The same things were measured in two ways. Each way mixes the same 11 hidden numbers, adds some noise and spreads widely along 6 directions of its own, which tell nothing about the thing.
In the rows, zero is written as 128.
Some things both ways: the first way, then the second way.
[141 126 171 174 137 144 145 106  99 121 225 119 107 164 101 151  91 140
 140 124 141 187 170 102  88 116  77 156 119]
[120 126 138 144 107 110 112 128 124 125 103 119 104 142 171 139 147 150
  94 133  76 136 156 161  91 105 129]

[ 90 154  98 116 114 132 133 116 161 133 102 110 123 107 108  97 205 153
 126 163 105  87 142 157 180 122 115 149 119]
[198  98 133 160 127 132 143 147 124 113 104 118  98 139 145 158 156 134
  77 141  88 124 115 110  81  90 128]

[165 143  84 103 127  66 102 124 183  83  81 121 110 114 146 148 137  90
  85  90 122 106  82 118 141 103 178 170  66]
[145  82 122 103 114 129 150 125 176 101  97 145 150 101 137 115 129 149
 186 132 128 131  80 114 160 134 145]

[142 146 155 155 115 132 130 117  81  98 111 107  97 152 144 111  85 168
  91 154 136 173 145 120 147 121 119  88 177]
[144 136 127 100 127 131 101 149 144 154 182 146 163 132  99 106 136 125
 167 100 172 108 106 114 152 182 165]

[115  98 135 133 160 151 164 127  92 123 193 108 134 169 144 108 108 174
 166 158 137 168 147 119 132 135  78  80 138]
[158 123 128 116 123 123  80 146 118 159 171 133 154 141 127 146 147 114
 152 115 148  98 129 141 141 170 154]

[157 197 100 163 119 134 151 123  96 119  96 130  73 139 127 138 173 120
  92 135  93 100 149 133 173 104  85 208  82]
[111 164 155 119 118 137 102 161 128 173 162 135 119 110 101 119 149 130
 154 140 168 113 155 147  95 139 110]

[ 46 172 126 137 152 136 130 142 146 183 143 125 134 143  97  99  91 173
 162 187 157 140 170 125 136 109 108  65 206]
[133  98 126 142 102 131 140 156 131 125 147 113 122 120 125 126 157 131
 117 151 129 118 143 114  89 120 132]

[119 113 115 107  90 140  95 144 155 141  91 143 132 113 117 115 197 111
 115 110 125  90 123 125 143 134 141 135 141]
[184 147  94 166 134 128 120 130 126 115 120 122 135 117 106 140 120 137
  66 112 129 149 134 119 151 106 121]

[104  93 149  79 144 129 118 115 163 113  97 121 143  96 128 106  86 152
 135 161 149 153 120 164 138 152 186  67 148]
[216 107  89 141 139 109 107 157 159 108 121 149 160 167 114 140 167 129
 105 100  73 125  89 134 154 127 156]

[125 160  71 107 157 129 141 133 163 141  71 154 132  94 129 115 152 103
 132 124  98  69 108 162 156 126 121 128  83]
[ 72 133 173 107 141 132 177 104 156 122  86 142 102 107 167 102 144 178
 200 111 143 130 115 121 120 150 137]

[132 108  45  79 175 171 114 130 165 179 100 132 106 117 156 120 182 115
 146 107 105  86  98 165 152 139 131 148 123]
[143 208 122 108 165 111  74 111  64 198 204 149 109 166 102 153 104  87
 107 117 143  47 133 143  94 137 129]

[115 129 167 113 118 148 130 110 119 124  69 143 124  96 115  88 125 145
 109 173 128 144 140 159 135 126 134  81 144]
[141 121  83 104 100 125  90 139 123 162 184 148 172 141  94 109 104 110
 135 138 124  82 121 130 113 152 139]

[174 104 129 132 108 145 171 105  98 105 138 146 132  92 126 140 109  69
 107  77  95 138 115 125 113 152 165 216  83]
[122 127  23 129  89 117 125 125  98  91 137 128 132 167  77 102 125 130
 107 158  75 121 138 126 126  84 132]

[116 114 118  96 157 120 163 134  95 142 155 112 146 150 155 125 112 148
 157 151 126 172 153 114 129 109 128 111 116]
[149 110 142 128 110 137  82 170 125 169 169 125 132 123 117 145 146 107
 119 147 128  86 148 136  81 126 112]

[138 148  96 123 162 145 195 140  80 151 120 132 120 143 176 111 131 140
 146 141 105 141 111 108 167 118 109 126 141]
[131  92  92 127 104 137 118 126 110 144 150 118 123 127  86 133 123  99
 132 125 128 116 126 110 109 141 114]

[112 194 141 188 147 161 166 118 149 144 125 154 126  97  81 101 165 145
 145 131 118 108 123 146 151 127  49  99 127]
[109 125 135 148 153 135 145 122 155 106  49 140 129 118 185 118 154 192
 161  99  94 153 133 135 163 129 128]

[131 129 117 104 104 128  97 134 145 102  63 141 124 101 122 123 164 114
  99 132 120  79 134 164 155 139 139 129  90]
[129 142 123 131 135 113 142 110 115 126 125 137 115 110 126 129 125 127
 130 134 145 123 129 134 109 124 133]

[100 109 136 136 115 168 146 145 120 133 103 152 135 103  91  99 182 114
 134 140 135 108 139 151 172 170 133 134 107]
[100 125 120 116 115 139 142 118 136 138 163  97 120 133 145 135 138 147
 150 119 135 100 137 129 162 150 132]

[ 97  87 160 117 156 134 117 125 122 160 178 118 167 118 136 118 123 156
 160 120 170 198 126 116  88 121 124  54 174]
[163 101 126 127 129 151 136 104 148 131 100 120 116 131 133 148 124 160
 120  86 101 130 111 104 139 128 126]

[166 114  82  98 166 139 146 143 149 129 128 135 106 159 166 134 126 127
 150 113 109 108  98 116 150 131 116 118 113]
[126 179 170 140 177  96 119 119 138 124  99 149 120 102 176 131 125 144
 129 104 149 148 111 155 161 133 134]

[128 124 155 133 104 145 142 125 115 108 141 132 144 118 111 121 174 141
 134 132 114 119 156 138 138 133  85 124  94]
[123 127  77 121 106 119 116 109  78 156 174 141 141 115 111 131  94 101
 131 179 149  62 150 137  87 124 129]

[113 143  95  73 178 130 136 153 124 172  97 125 128 148 170 127  62 152
 152 155 137 160 137 123 137 104 155  65 173]
[123 141 164 162 139 103 124 151 152 101  98 125 106  88 160 133 146 149
  68 149 123 149 158 132 103  58 111]

[105 128 121  97 132 151 139 136 176 161 115 151 156  90  98 121 163 115
 160 117 119 105 129 143 139 139 141 123 121]
[109 142 119 144 164  88  84 143 125 141 154 148 130 137 179 152 137 117
  68 151  81  66 174 157 106  74 125]

[135 161 157 147  86 150 168 124 113 102 123 153 106 125 113 120 188 134
 122 161  95  71 138 127 162 131  70 185 106]
[137 108  94 132 103  87 121 142 167 100 141 151 150 106 108 127 161 123
 115 139 138 152 141 152 138 109 164]

[135 107  78 134 156 103  95 132 159 123 199  96 106 197 142 140  66 136
 134 101 147 145 128  87 103 113 122 113 151]
[139 162 174 130 156 110 104 141 111 121 120 134 126 120 170 124 139 143
 146 118 160 132 110 125 157 144 159]

[159 110 107 109 100 117 142 135  74  62 141 109 114 150 150 160  50  94
  93 113 128 147 155 114 132 137 176 215  65]
[ 70 116 120 106  87 110 136 147 119 125 175 128 109 139 136 109 159 117
 139 168 140 116 152 131  94 122 166]

[ 99 208 132 146 111 146 121 135 147 123  44 135 109  79  90 117 148 143
  98 150 142 106 145 170 187 128 131 130 128]
[101 145 115 125 132 149 160 139 139 152 141 145 125 118 129 117 137 150
 154 146 141 100 140 129 115 124 124]

Other things, the second way, with their names:
<302>: [136 175 135 134 155 128 130 112 105 148 135 135 122 102 115 126  96 121
 136 132 162 103 113 126 124 131 104]
<90>: [127 108  69 161  86 132 114 121  61  98 125  92 129 108 120 117  98 120
  77 165 132 145 161  98 127  94 124]
<432>: [167 135 109 142 112 136 167 122 128 115 110 116 113 104  72 113 113 123
 135 130 140 149  89 117 113 126  93]
<129>: [120  85 124 133 117 154 170 132 139 142 137 122 116 113 153 126 132 137
 116 135 143 121 129  83  97 130 147]
<377>: [146 161 186 153 152 132 146 135 137 133  73 129 106  94 155 129 153 167
 153 114 155 156 117 146 124 144 114]
<265>: [113 166 142 121 135 101 120 114 120 160 165 143 132 116 172 128  95 129
 103 153 137  69 130 152  93 121 131]
<93>: [127 127 120 128  96 132 170 115 124 106 105 123 125 103 113  97 132 162
 169 141 161 153 116 123 119 142 144]
<86>: [169 159 101 148 131 150 135 107  97 124  83 124 110 127  82 128 119 155
 140 109 121 142 120 120 130 118  99]
<359>: [101 132 107 125 122 104 140 123 113 108 148 124 119 137 137 110 136 126
 124 129 138 140 124 115 143 133 162]
<230>: [128  90 135 119 140  98  66 169 152 137 193 119 161 112 132 149 153  89
 138 130 126  59 145 140 148 134 122]
<24>: [118 155 139 119 120 120 156 117 163 112 146 130 134  73 124 122 122 153
 142 154 189 122 133 136 148 106 136]
<50>: [154  98  51 148  84 122 126 108  73 115 128 122 119 112  93 150 106 104
  96 190 111  99 160 131  83  77 112]
<342>: [131 112  90 140 109  98  85 153 137 111 144 130 163 164 138 115 166 152
  96 108  85 131 157 143 144 128 170]
<108>: [122 100 131 101 137 116 125 121 160 133 159 143 138 131 133 141 161 133
 169  96 139  87 126 121 140 151 162]
<394>: [102 107 124 115 108 126 168  71 107 123 111 116  92 116 158 127  92 135
 130 134 117 109 115 109  92 123 128]
<244>: [113 166 159 108 127 146 153 138 164 151 156 145 110  86  98 114 137 142
 162 137 193 121 123 121 114 121 126]
<246>: [163 158  84 134 123 122 118 114  71 149 142 145 117 136 113 141  88 106
  96 170 114  85 123 140  85  97 115]
<84>: [164  72  72 159  94 114 142 113 129  32  52 107 132 108 136 124 119 165
  75 154  71 166 127  90 145  46 135]
<310>: [122 124 109 133  98 144 169 114 178 138 116 134 132  80 112 119 118 156
 136 140 141 131 140 150 109 122 103]
<135>: [ 98 169  70 151 124  96 139 112  37 100 157 123 131  89  94 100  87  88
 126 212 174  86 148 125 108  95 104]
<147>: [167 113  51 135 100  99 107  97  80 108 130 124 106 105  45 159  88  55
 108 164 117 117 120 146 110  83  82]
<30>: [108 136 143  97 144 105  85 174 155 154 203 162 172 132 148 118 160 117
 172 131 163  82 130 138 152 164 179]
<168>: [122 118 139 124 111 103  64 172 128 131 159 122 133 148 144 117 149 116
  93 130  96 124 143 135 107 117 146]
<313>: [ 82 110 102 120  90 119 147 101  96 102 132 110 104 107 148 121 111 135
 122 184 128 102 153 111 102  79 140]
<74>: [103  97 134 135 116 130 170 112 145 129 103 140 124 112 182 105 124 163
 122 130 119 136 133 112  86 136 153]
<56>: [144 112  64 144 100 112 137 118 102 100 146 123 150 123  98 106 106 118
  96 160 121 108 127 111 105 109 135]
<211>: [120 129  77 105 102 140 150 109 147 115 135 144 164 101  77  99 125 156
 189 120 177 141 122 116 172 151 159]
<195>: [137 107  92 146 119 125  96 125 106 121 132 106 135 153 125 137 142 134
 108 109  89 115 153 121 140 128 129]
<119>: [135 135 110 136 112 141 148 118 125 147 135 121 136 116 129 127 123 146
 132 133 145 118 133 136 124 148 129]
<378>: [139  65 118 163 121 123 252 103 199  73  81 118 105 114 165 128 171 185
 100 115 100 148 114 106 103 111 151]
<146>: [134 143 132 143 138 105  98 143 132 142 129 143 140 114 149 128 129 125
 100 127 124 129 141 149 120 123 126]
<427>: [134 187 161 141 162 168 149 118 153 150  95 128 114 128 166 108 103 206
  98  92 108 132 113 106 131 111 104]
<158>: [ 90 115 117 116 111 157 131 117 106 119  95 116 115 131 140  77 103 153
 148 104 126 180 103  74 155 148 141]
<155>: [129 111 130 144 136 150 177 119 154 117  98 118 101 100 148 123 107 140
 106 120 125 151  99  87 130 106 112]

Some of these things the first way, each followed by its name:
[121  73 161  84 100 129 155 136  92  68 117 123 168 118 137 107  83 138
 129 159 132 149 154 142 145 162 164  88  97]
<30>
[160 148  94 166 163 114 101 119 150 158 191 116 104 147 137 168 126 111
 123  54 135 154 111  93  93 101 109 161 140]
<86>
[112  88 123 103 107 155 144 138 109 110 112 143 142 120 128  96 108 113
 127 145 124 107 132 140 143 164 150 123 126]
<359>
[166 105 129 126 110 108 130 146 104  93 141 123 142 158 141 147  47 116
 113  97 118 150 158 103 127 147 164  96 128]
<135>
[ 87 107 183 141  84 139  69 122 147 119 121 147 140 105  60 108  83 115
 101 136 170 141 171 141  82 141 149  90 161]
<342>
[169 114 124 110 148 110 123 118 125 112  92 144  95 114 165 144 162  98
 100 118 123 120  85 137 140 128 150 169  84]
<147>
[ 82 122 110  73 163 143 167 158 133 178 116 133 161 121 164  97 111 154
 178 153 147 155 103 106 148 121 157  66 192]
<155>
[136  81 132 102 114 136 151 139 106 111 153 151 180 107 146 126 147 100
 146  98 111 108 121 123 108 148 114 125  85]
<211>
[128 121 174 144 111 151 206 102  96 139 144 154 135 114 118  89 209 143
 151 175  73 110 136 127 156 143  79 142 129]
<432>
[156 163  99 125 128 156 186 123 108 140  76 140 107 129 148  93 146 143
 126 147  64 101 127 133 184 127 108 121 147]
<56>
[ 59 113 111 115 110 151 109 123 142 148  59 167 151  74 101  39 147  99
 108 154 144  87  97 150 106 124 132  91 158]
<158>
[140 108 146 117 118 140 118 102 133 104 132 115 121 111 121 128 150 138
 115 126 124 144 135 150 126 131 125 143 101]
<246>
[148 175 112 158 152 181 191 110 117 196 139 128 108 125 131 103 188 156
 151 110  84 157 119 109 152 102  73 132 184]
<427>
[161 127 113 141  87 122 136 105 105  98 112 130  85 139 119 116 141  89
  76 124  94 116 136 109 128 112 138 218  93]
<168>
[182 124  80 108 145  97  89 137 134 109 120 106 100 154 169 171  83 103
  93  69 138 161 113 102 115 103 172 150 108]
<394>
[172 171 100 163 162 139 170 126 119 159 164 117  86 175 159 137 148 157
 144 109  94 142 115  89 159 106  74 132 165]
<302>
[137 203 117 151 129 150 171 133 108 131 126 119 105 156 137 118 111 173
 135 146 104 131 149 108 161  94  62 110 159]
<74>
